The rows are grouped in 4 different ways at once. Each group adds its own fixed numbers to the row, and there is some noise. The rows also spread widely along 17 directions, which tell nothing about the answers.
Known rows, each followed by its group in each grouping:
[-26  51 -10  21 -36  -8  -1 -11  41  23 -40  -8  31 -13  18  -3 -14  -2
  -4  -2 -15   0 -14 -43  16  58  -9 -13 -12  33   1 -15 -30 -11 -27  12
  13  17  39   7  33   7] | j_860 zakat (1) mulo
[ 14   9 -25 -10  23  -2   4  -5  -1  13  49  -9 -15 -46 -20  -9  36  -3
  33  15  33 -43  -9 -20  15   6 -17 -36 -16 -10   7  20   2 -26  11 -36
  10   4   8 -29  28   8] | j_695 dup (2) rodi
[ 15 -12   3 -40 -18   4   2  14  22 -56  20 -14  45 -42 -24  52 -33  -6
   8 -15 -18 -21   4 -13   2 -25 -67   6  -5  -5 -23   2  22 -43 -52 -26
  -9  42 -16 -10   8  27] | j_261 sadi (0) mulo
[ -8 -16  15 -55 -43  13  -6  14 -46 -55  -5 -28 -23 -31 -25  26  35 -14
  29   3 -34  16 -22   7  -4  35 -23 -14 -48  -2  45 -49  30 -32   7   9
  17   3 -74  40  51  33] | j_860 dup (0) fip
[ -9 -20  -4  16 -37 -31   1  22   1  11  13 -34  46 -40 -18  35 -16 -33
   1  19 -21 -17 -42   4 -10   0 -20 -26   0 -30  11 -26  35   1  -3  17
  13  23  -7  17   0  27] | j_343 sadi (1) fip
[ 23  29  22 -20 -40  27 -20  12 -21 -33 -12  26   3  22 -12  27  26  -8
 -20  19 -16  12 -23 -42  15  20  -2  34   3   8  15   2  -7  -9  29  26
   8 -34   5  -6 -51 -25] | j_784 zakat (2) rodi
[-20  60  11 -19  22   4  -5 -17 -27  35  25  -3  -6  29   8 -13  26   9
   3 -12 -21  -2 -23 -21  18  12  17  13 -13 -20  -8 -21  -5   0  54 -24
   2  -4  30 -25   6 -31] | j_343 dup (1) Zoz
[ -9   5  -5  28  16 -25  14  -2 -11   0  38   6  10 -24 -32  28 -17 -21
  17  24  22 -18 -25  -9   4 -14 -19   3 -18 -10  14 -15   8 -21   6  -8
 -13 -25  -8  -2 -22  10] | j_261 dup (1) Zoz
[  7 -11  18 -17   0 -10   5   8   4   7  -5 -13  26  -1  -2   8  23 -21
  12   6 -25 -16  17  13 -16   5   8  -2 -14 -12  -2  -7   1  -9  15  16
   7   1  -6  -2   8   3] | j_695 dup (1) mulo
[ -6 -31 -18 -27 -39  41  -8  10  25 -46  -6  -4 -31 -37  -5  10 -21  -2
 -12 -16 -23  26 -45 -38 -23  30   0  20 -22 -22 -18 -75 -18 -29 -17   2
  19 -37 -21  15   4  16] | j_784 dup (1) mulo
[-50 109  43  32  16 -24  12 -28 -40 -32  66  14  19 -13 -50  32   1  17
  20  28   3 -33 -42  13  71   3 -28   2 -23  30 -10   3  27 -24  58 -64
  -7  29  17  10  -4 -11] | j_695 dup (1) mulo
[ 12 105  11  -2 -19   3  21 -22 -50 -10   9   0   4   3  -5 -30  25  41
  27   6 -14   0   0 -13  54  48 -12  18 -50  39   2 -15  37 -24  28  -1
  -5  32  15  18  27   2] | j_695 zakat (0) Zoz
[ 17   5  11  17 -15   7  32 -20   3  11 -37  31  37 -16   0  34   1   5
   7  23 -34  -1  -3 -18  26 -58 -49 -28 -28  39  -3  -8 -12   8  12  11
   0  35   3  44 -15  42] | j_784 sadi (2) rodi
[  2  40 -22 -68   0  34   8 -27  19  18  -8  -3 -17  12  32 -16   6  18
   2 -12 -26   7  34 -14   5  31   1  36 -63  33  27 -47 -27 -15 -10 -15
 -30 -11  -2  27  41   8] | j_784 zakat (2) fip
[ 41 -31   7 -10   1  -5  41   4  18 -12 -30  18  14   5  -4   5  25 -10
  19   9  15  -8  45  -1  -9   1 -14  -2  -5  23   2  14 -29 -18 -19  40
  13 -21  -7   0 -16  19] | j_784 dup (2) rodi
[ -4  55  -4  34 -18   1  26   0 -16  23 -14  29  -7  27   7  -9 -34  18
 -10   3  -4  42 -38 -86  18   5 -15  47  -8  10 -11 -30 -10 -11  -8  13
  -8 -20  41  -7 -22  -9] | j_343 dup (1) fip
[ 28  10   9 -33 -14   8  10 -28 -20 -21 -35  -1   2 -10   7 -13  35   4
  24  12 -57   4  -5  11   3   9  -7 -26 -31   1  16 -25   9   6  33  29
   9  20 -43  32   7  24] | j_695 sadi (1) fip
[ -4  19  21 -35  -3   7  -8  23 -63 -36  29   2 -21  16 -52  43  28 -12
   4  12 -17  25 -17 -17   8  21  -6  31 -17 -18  26 -12  27 -15  43  16
   7 -23 -42 -20 -33  -9] | j_695 zakat (1) mulo
[ 55   3  28 -12 -14  16  17 -11 -25 -13  -4   6  24  -7  16 -19  22 -10
  14  14 -17 -11  -8 -20   2 -42 -16  15  -8 -21 -20 -10  26  -7  27   1
 -11  14   1   6  -8 -11] | j_860 sadi (2) Zoz
[-16  35  -3  30 -11  11  21   8  56  -7   6 -20  35 -13  -6   6  -8 -20
 -34 -54 -10   4  -6   9  16   8  -1   8   4 -20 -51 -26  -1  14  -3   9
 -17  59  13 -18  10 -26] | j_860 dup (0) fip
[ 11 -18  18  20 -14   1  39 -24  -4 -14   7  14  27 -37  11   5 -13   1
  14  19  -3 -25 -48  -7   4 -67 -38 -22  -4  -9 -37 -38  -1  -8  21 -31
   6  14  19  34   6  22] | j_343 dup (0) mulo
[-46   0  24 -26  14  -4  29 -22 -55  -5  51 -15 -27   7   1   4  -5   8
  29  -1 -24  -5 -63  14  -6  -4  13   4 -19 -44 -28 -66   8 -15  52 -57
  34 -32  11  24  26   6] | j_784 dup (1) rodi
[-20  24  17  34 -22 -10   6  34  28  -7  12 -23  54 -25 -18  32  -8 -33
 -27 -10  24  -5 -25 -35  13 -14 -24 -13  43 -12 -31  20   7  -2 -12 -13
  10  34  44 -38   3 -26] | j_695 dup (1) mulo
[-29 -39  -1  -9  21 -17   3   5  59 -12  20 -20   4 -46 -11   6   7 -26
  19  -1  47 -52   6  -4 -26  37   6 -40  31 -15 -19   9 -55 -45 -36 -37
  43 -33  27 -42  32  -4] | j_784 dup (1) mulo
[-37  10  14 -14 -21  -6  27  14 -53 -28  61  -1  17  18 -13  47 -27   7
  -4   4   0 -10 -86  -2  10   4  -9   8  23 -24 -21 -36   6 -11  45 -42
  42 -54  47  18 -40   1] | j_261 dup (1) mulo
[  7  12  25  12  27  23   2 -11  45 -24  43  -9  16 -43  -4 -17  18 -16
  -8  -9  27 -46   8  20   0 -10  18   3   3 -25 -50 -21 -13 -14  23 -35
 -11  14  17 -30   4 -41] | j_343 zakat (1) Zoz
[ -5  21 -32  54 -29 -16  30   2  12  47 -40   1   1 -20 -11   1  -1  -4
   5  11  -3  37 -11 -49  14  33 -20 -21 -29  21  22 -17  -8   4 -15  64
  12  22  -1   2   9  26] | j_343 zakat (2) fip
[-15 -23  -6  18   0  -8  -6  -3  -6  22  -8  14 -11  -9   4   7  -5 -32
   8  34   8  -6 -42 -31 -31   4  24 -11  -7 -16  22 -35 -37  -5  14   4
  15 -68   7   3 -12   6] | j_695 sadi (1) rodi
[ 16  -9   5 -63 -23   8   7 -22  29 -44 -27 -13   0 -16  24 -24  -1  17
  31  -9 -44 -11  10  18 -20  53  -2   6 -32   5  -9 -45 -16 -35 -27   8
  15  -9 -29  30  37  27] | j_343 dup (1) fip
[ 10  32  11  18  -4 -12 -14  -3  38  49  14  -8  54 -17  14  -3  24 -23
  -9  14  -7 -56  -1 -25  15 -24  -8 -14  20 -13 -17  39  -5  -3  16 -24
  -3  31  67 -30   2 -30] | j_784 dup (2) fip
[-34  38  22  19   2 -13 -23  12  -1  10  14 -17  -1 -31 -14  -4  15 -14
  21  13  20 -23  -4 -38   1  56  15 -13  -7   3   4   3 -13 -53 -12 -26
  27 -18  32 -39  40 -21] | j_261 sadi (1) Zoz
[ 15  13  10  -4 -20  18 -10 -27  63 -63 -19   8  20 -25   3  -3  10 -32
 -17  -5   1 -13 -17   5   1  22   0   1  20 -12 -22  -4 -31   1   9  13
 -10   4 -23 -17 -14 -38] | j_860 zakat (2) mulo
[  5  18  -4 -27   9 -21  31  13 -49  26  17   1  -1  27  -8  11  17  -1
  19  32  24  -8  19  -5   2  26  -2  16 -28  30  64 -18   1 -15   6  10
  -9 -45  -4  16  -6  17] | j_343 sadi (1) fip
[ 24   6   7 -42   6  35  28  35  26 -20  25 -32  11 -14  -1 -14  22  13
  -6 -46  14  -8  49 -12  -2  34   4  15   7 -10 -58   0   1 -28 -20 -12
  22  28  36 -45  28 -18] | j_695 zakat (1) mulo
[ -7  34 -11 -12 -41  27  -7  28  23  26  -6 -16  25   4  18   4   0   3
 -27 -19 -19  -1  -3 -33   8  57  13  16 -13  14  -5 -30 -14  -6  -8   8
  13  -2  53   6   6  -5] | j_860 zakat (1) fip
[-37 -20 -10 -67 -29   1  -7   9 -19 -20   0 -24  -2  12 -21  57  -5 -17
   0 -25 -57  40 -54  -5 -15  28 -13 -10   0 -38   9 -41   0   5  17  18
  38  -6 -42  -2   1  16] | j_343 sadi (2) mulo

New rows. What belongs after each?
[ 29  57 -11  10 -13 -24  27  -2  11 -11   8   3  21  10  -5 -18 -20   2
   5   1  23  -7  17 -37  20  26 -25  56  -5  13   3  10  19 -34 -46  13
 -39   4  16 -21  -5 -11] | j_784 dup (0) fip
[ -3   7  15 -11   8   7  30  -3  23 -52  32 -16   6 -22  -1   5 -40 -17
   0 -10  24  -3   6  10 -13  -2  -9  46 -21 -12 -23 -45   5 -31 -35 -28
 -33 -10 -16   1  24 -10] | j_261 zakat (1) rodi
[ 26  -9   7  16  24  14  40   4  -6 -11  33  51  33  10 -25  50   5  -6
 -16  25  33 -36  -6  -1  20 -54 -28   0  16  19   1   4 -30  16  41  -7
  -9 -34  27  12 -97   5] | j_860 zakat (1) fip
[ 28  33  -8  -4   1   2  59 -23  -1 -18  14  -6  27   1  15 -17  -3   4
   2 -15  23   1 -11   1  21 -20 -25  -2  14  -8 -27  -5   9  14  15  -3
  -8  18  21  -5  -8 -15] | j_261 zakat (2) Zoz
[-33  -8  14  17 -12  56  10  17   7  -5   2   4 -24 -39  -6  17   7   5
 -14  -8  -5  14 -24 -23  -3   5  17 -14 -38  13 -34 -70 -32 -12  25 -22
  35 -15  24  24  21  11] | j_695 zakat (1) rodi
[ 17   2  43 -14 -36  25  16   4   0 -56 -10  28  23  -4   0  22  -7  10
  11  14 -20 -12  -5   0   9   6 -17  33 -31  36 -25 -27 -12 -38  -1  -7
  10 -26   6  45 -14  15] | j_860 dup (2) rodi
[ -8   0  34  40 -17  16  45  48 -33  37  18  25  44   3 -20  58  -4  15
 -16  23   9 -12   4 -39  24 -42 -28   5  -8  43 -22 -12  -4 -13  19 -14
  33  -8  87  30 -46  25] | j_784 zakat (1) fip
[-22  21  13  36  36 -21  25 -36  19  -8  20  21  -2   9 -19  -5 -23  -7
   7  -2 -16 -12 -21  17  -2  13  25  24  -1 -33 -44 -31 -22  -6  25   2
  -1 -18   1 -16 -41 -19] | j_784 sadi (1) fip
[ 70  55   1 -22  -1  38  44   2  22 -50  12   9  25  11  10 -37  20  29
 -22 -37   9  -7  23  -9  34   2 -14  30  24   2 -57  14  12   7  11   6
 -15  36  31 -25 -39 -32] | j_695 dup (1) fip
[  2  11   6  49  -1 -38  24   4  74  27 -51 -15  59  -5  14 -13   0 -47
 -13  -9  39  -5  37 -32  -9   2  -5 -17  44   6 -13  35 -35   1 -53  39
  -6  19  38 -47  11 -28] | j_784 dup (1) Zoz
[ 32 -21  31 -19 -24   1  43  11 -45 -31 -14  15  21 -20 -28  25  49  35
  50  22 -31 -27  28  33  19  14 -32 -38 -46  51  -5  -5  12 -36  25  25
  55  14 -10  53   3  69] | j_695 dup (0) mulo
[ -6  -4  31  25 -17  -6  22  -9  30 -48 -23  -2   7 -10   2 -18  13 -25
  -7  -4  14   0 -27   2 -13  30  24  -8  41 -25 -41 -17 -29  -9  12  20
  33 -20   7 -19  -9 -36] | j_784 dup (1) mulo
[  6 -20   2  35  -8  -2   8  35  32  58   7  -4  65   6   2  27  20 -31
 -33 -10  -8 -35  17  12 -15  -7  28  -7  14 -18 -35   1 -19  21  32  34
  17   6  64 -22 -36 -13] | j_695 zakat (0) mulo
[-48  31  18 -15  31  -9  38  -8 -40  13  10  19  -3  35 -13  50  14  -7
   6  22  28   7   7   2  16  -4 -11  -8 -20  49  55 -17 -43  -1  34 -18
   0 -49   3  17  -4   5] | j_261 zakat (1) mulo
[ 22  16  22 -29  22   1  19 -17  11  -5 -25  20   6  21   3  -7  25   1
  25  -2 -21   1  45 -12   0   0  -9  17 -15  14  -9  21 -27 -18  -3  12
  -3  -2  -5 -20   1  -8] | j_695 dup (2) fip
[ 10  57 -45  16  -5  -3 -24 -23  61 -17   2   9  25 -19 -19   9  -8 -30
 -27  -4   9 -11 -22 -11  27  26 -11  12  -9   4  33  -8 -11  16  -2  28
 -58   7 -34 -11 -38 -17] | j_860 dup (1) Zoz
[ 10  -7   8  14 -28 -26  24  -2  13  17 -41   6  34  -5  11  -1 -10  -8
  29  23 -19  -4   2 -28 -11   9 -19  -7 -10  15  -4   8 -13 -21 -27  26
  23 -10  23  13   8  27] | j_695 dup (2) fip
[  3   8  -4  -3  21 -27  27  13 -11  22  36   1  25   5  -9   1  13   2
  28  21  49 -50  11  -9   1  28   4 -10  12  16   7  22 -18 -30  -2 -21
  26 -51  58 -16 -13   8] | j_695 dup (1) Zoz
[ 27   8  11   0   4  -4  33 -17  -8   3  -9  -3  19  -5  10 -20  46   0
  18  14  -5 -27  11  31   7  11  11 -35 -10   5  -4  -4  -5  13  42  23
  19  10   4  14   2   8] | j_695 zakat (1) rodi
[ 20 -15 -24 -21   0  19 -24  -8 -19  -8  17  -2 -24 -32 -25   8  44  -6
  16  -7 -31  -9 -36 -12  -3  15  -1 -35 -15 -49   2 -16   4  -7  49  20
  29  -2 -29 -27 -18   4] | j_261 zakat (0) Zoz
[ -2  -6   9 -26 -24  18  22  54  -1 -23  25 -26  23   4 -12  29 -11 -16
 -21 -27  39  12  16 -15 -15  22  -3  42   3   1 -10 -33   4 -27 -34   3
   2 -24  21 -16   6 -13] | j_343 zakat (0) Zoz
[ 25  22  35   7 -39 -29  -4  15   4   1 -63 -19  59  18  10   7  30 -69
  -9  25  10  24  25 -29 -12  -8 -10   6  27   2  43  42  11  13 -14  65
 -22  11 -13 -28   6 -40] | j_695 zakat (2) Zoz
[ 33   8  31   8 -19  10  38  14   2 -19 -22  23  28   7   0   4  -2  18
   4  12   0  -3  30 -21   5  10 -16  27  -8  33 -23  -8 -11 -26 -17  27
  11  -7  27  10 -28   9] | j_343 zakat (1) fip
[ 47 -21  -1 -11  14   9  13  -5 -22  27  14   6 -18 -17   3 -22  14  -2
  25  28 -16 -14  18 -34 -19 -27  -5  32 -44 -27   5 -27  18 -27   7   6
 -19 -12  -8   0  -4  13] | j_784 zakat (1) fip
[  5  35  10   0 -35 -12  19  13  -1  -7 -37 -13  26  13   5   5   8 -17
  -8   8  10  23  14 -16   5  36  -9  10  -7  31  35 -12   0  -1 -21  47
  -8   4 -10   6  16  -3] | j_343 zakat (1) rodi
[ 29  24  37  33 -38  40   2  -1 -16  -3 -48  29  14  -5  14 -15  56   2
  -9  11 -19   3 -12 -32  19   2  12 -17  -9  22 -17 -19 -21   4  56  35
  26   3  29  15 -18 -18] | j_860 zakat (0) Zoz
[ 14 -55  -5 -74  -2 -18  10   4  30 -39  -2 -32  29 -13   1  17   3 -26
  19 -12  -2 -25   7  24 -39  24 -13 -25  31 -32   1  -1 -16 -16 -34   8
  26 -11 -30 -20  11  14] | j_343 sadi (1) mulo
[-27   1  31  -1 -36 -20  49  10 -17 -29   4 -29  40 -12  12  11  -7  -9
   6  15  26 -20 -37  10   0  17 -11 -36  39   9  -8 -19  -1 -12  -3 -26
  48 -15  47  33  20   8] | j_784 sadi (1) fip
[ -7 -40  32  -7  -2 -30  36 -27  28 -37 -14   1  40   6  21  -4  -9 -24
  26  -2  -2 -42 -17  44 -31   9   9 -16  32 -24 -45 -16 -39 -15   1  -3
  33 -32  12   8   2  -1] | j_860 dup (0) mulo
[  4  35 -17  -2   1 -16  30 -29 -25   7 -11  18 -23   8   1 -19  -1   1
  30  34   6  13  -6 -17   4  33   1  19 -46  27  46 -30  -9 -16   2  17
 -19 -44 -26  27   6  17] | j_695 sadi (2) fip
[-49   9 -18  -6   3  -2  11  -2 -22  53   7 -10   0  29  17  19  25 -24
 -22  -6  -3  12 -70 -20  -3  -4  24 -47  30 -29  13 -28 -39  45  72  -9
  37 -37  42  -6  -8 -16] | j_695 dup (1) mulo
[-38   6   1 -72  38  -3  17 -17   1   6  32 -20 -11  22  16   6   2 -12
  22 -25  11 -18  20  12 -17  13   2  19 -25  -5  12 -34 -33 -29 -11 -56
 -17 -31  -3  -8  63  -5] | j_860 dup (0) mulo
[-28  -5 -12   8  19  -2  15   8   2  13  11 -10 -22 -21 -25  19  14 -22
   7  -8  19   5   4 -13  -5  10   1 -16 -23  -6  14 -27 -18 -16  -7   0
   4  -1 -19 -19  29   7] | j_784 sadi (0) rodi
[ -3  -5  36   6 -20  -3  16   6   5 -27 -21  17  31   8  -6  29 -22   3
   4 -10 -44  10 -22 -28  -3  -6 -21  13  12 -14 -55  -6 -12 -23  -2  12
  35  -1  24 -10 -29   2] | j_261 dup (1) mulo
[ 17  -7 -29 -32 -25  10  20  29  33   1  -6 -25  35  15  12  14 -10 -31
 -36 -17   7  14  25  15 -25  30  16  36 -14   2  24 -40  -3  18 -19  47
 -30 -20 -11  11 -10   0] | j_695 zakat (1) mulo
[ -9   2  -7   1   0 -38  42  15 -47  28 -19  -9  -2  -3 -33  29   7  -3
  39   8   2  31   9 -52   8  -3 -57 -28 -16  13  37   9  15 -22 -35  28
  18  29 -21 -17  30  43] | j_343 sadi (0) fip
[  0  25  33 -38  27  18  24 -31 -21   9   0  11   1  12  15  -4  43  21
  18  -4 -35 -18   4  -8  21 -35 -15 -23  -5   2 -21  -3 -19  -3  50 -40
  20  19  27   4  11  -2] | j_784 dup (1) fip
[ 34  18  38 -42 -23  -4   1  43 -35 -11  19   1  42  38 -15  26  22   7
   2  -6 -19 -15  21 -26   8  12 -20  48  14  -5 -20  27  26 -37   2   9
  14   3  35 -35 -25 -16] | j_343 dup (0) mulo
[ 40 -42   3  17 -16  15  37  35 -15  -2   5  10  -1  -9 -10  -2  19  -3
   2   3   9  -4  -8 -22 -13   3   4   5   2 -22 -25 -24   0 -13  15  31
  33 -28  18   2 -41  12] | j_860 dup (1) fip
[-26  31   4  60  31 -51  76 -14 -26  51  19 -14  14   5   5 -19  15 -34
  17  19  74 -12   0   3  12 -25  -5 -18  -4   7  24 -11  -1   7  15  -9
 -25   3  20  -1  47 -12] | j_860 dup (0) mulo
